There are 3 ways to turn a row about zero (a turn may also mirror it). The second row of each pair is the first, turned, with some noise. The first 21 pairs use one turn. New pairs use 2 turns, one after the other, and a turn may come again.
In the rows, 128 means zero.
Known pairs, each followed by its turns in order:
[111 109 127 146 117 113]
[115 152 130 146 137 114] => k_403

[108 164 130 115  95 112]
[107 111 113 139  80 126] => k_2

[128 126 146 206 141 145]
[105 145 114 107 122  56] => k_403

[141 167  91 146 136 136]
[100 140 156  92 109 134] => k_2

[129 153  61 203 113 104]
[143 181 184 115 189 172] => k_473

[132 103 145 155 128 110]
[ 92 150 133 129 137 114] => k_403

[100 131 152 125 146  99]
[ 99 129  95 151 139 139] => k_403

[129  73 137 111  78 132]
[ 95 133 129  85 110  80] => k_473

[152 125 140 128 148  72]
[151 109 115 101 135  82] => k_2

[129  89 138 122 159 133]
[ 95 103 146 146 120 122] => k_403

[116 203 122 140 133 104]
[120 124 142 153 137 204] => k_473

[114 135 101  48  48 129]
[ 56 181 118  98  63 135] => k_473

[147 206 110 125 111 175]
[ 91 164  84 167 154 179] => k_473

[ 92 137 151 154 112 122]
[128 104 123  92 139 153] => k_473

[ 80 105 145 172 139 130]
[132 188  96 152 137 120] => k_2

[101 108  73  88 122  92]
[128 115 178 172 106  75] => k_2

[133 132 133 208 142  89]
[ 89 187  99 118 106  82] => k_403

[133 128 136 137 135 137]
[130 134 119 120 138 136] => k_2

[124 194 165  64 162 149]
[148  56  68 105 130 172] => k_403

[ 72  98 129  92 119 141]
[141 135 102  83  77 123] => k_473

[103 116 165 120 137 101]
[132 124  89 149 137 102] => k_2

New pairs, each followed by its turns in order:
[141  99 107 208 139 182]
[103 113  97 116  37 162] => k_473 k_403

[121 136 167  99 101  48]
[ 47 162 157 130 148 163] => k_403 k_2

[124 108 150  98 118 112]
[163 150 147 112 137 112] => k_2 k_2

[198 134 131  90 138 143]
[119 188  95 145 132  85] => k_473 k_403

[ 75 117  64 121 114 203]
[128  77  66  96 188 177] => k_2 k_473

[105 118 118 119 113 182]
[137 109 113 115 139  74] => k_2 k_403

[ 93 109 100 138 160  88]
[ 76 109 112 156 138  95] => k_473 k_473

[133  90 154 139 157 177]
[ 91 147 137  94 175 135] => k_2 k_2

[140 102 133 163 139 155]
[139 117  96 147 113  93] => k_403 k_2

[165 114 132 127  76 124]
[127  92  92 159 107 138] => k_403 k_473

[ 98 157 130 137 137 128]
[129 156  97 140 137 106] => k_473 k_473

[131 150 143 104 132 160]
[154 147 136 149 112 107] => k_473 k_403

[179 160 107 140 135 138]
[120 131  92 125 107  80] => k_473 k_403

[135 107 149 120  90 124]
[115 151 132 136 160  96] => k_2 k_473

[111 107 151 116 126 194]
[ 99 178 131 112 157 159] => k_2 k_2

[115 208  96 167  97 141]
[ 73 147  82  78  94 165] => k_2 k_473

[180 128 124 171 129 135]
[180  92 142 150 138 140] => k_473 k_473

[169  96  96 184 120 113]
[103  94  68 128  80 126] => k_403 k_2

[184 115 138 139 153 116]
[116 108 108 181 101 137] => k_403 k_2

[ 48 140 126 119 159 120]
[140 179  74 161 127 100] => k_2 k_403

[ 57 133 135 126  85  53]
[ 78 113  54 103  75  91] => k_473 k_473

[141 160 135 142 171 110]
[111 173 134 104 109 135] => k_403 k_473

[134 125 208 140 161 187]
[170  79 132 159  55  95] => k_2 k_403

[116 144 112 100 142 142]
[157 134 149 123 136 145] => k_403 k_2

[118 129 170 142 127 146]
[123 121 156 161 105 132] => k_473 k_403

[122 138 108  96 125 117]
[152 137 125 111 153 121] => k_473 k_403

[128  87 121 186  48  98]
[ 79  72  86 171 171  87] => k_473 k_2

[119 100 132  94 155 167]
[182 102 117 135 150 123] => k_2 k_473

[164  99 123 146 167  98]
[ 66 148 122 100 126 128] => k_473 k_403

[ 65  98 113 140 114 108]
[141  96 148 105 146 182] => k_473 k_403

[133  91 201 128 146 122]
[190 130 147 156 143  86] => k_473 k_2

[128 113 162 155 161 114]
[142 145 110 176 140 129] => k_403 k_403

[130 131 134  89 125 110]
[142 136 117 149 100 142] => k_473 k_2

[ 96 158 208  89 111 116]
[152 193 199 151 110 112] => k_2 k_2

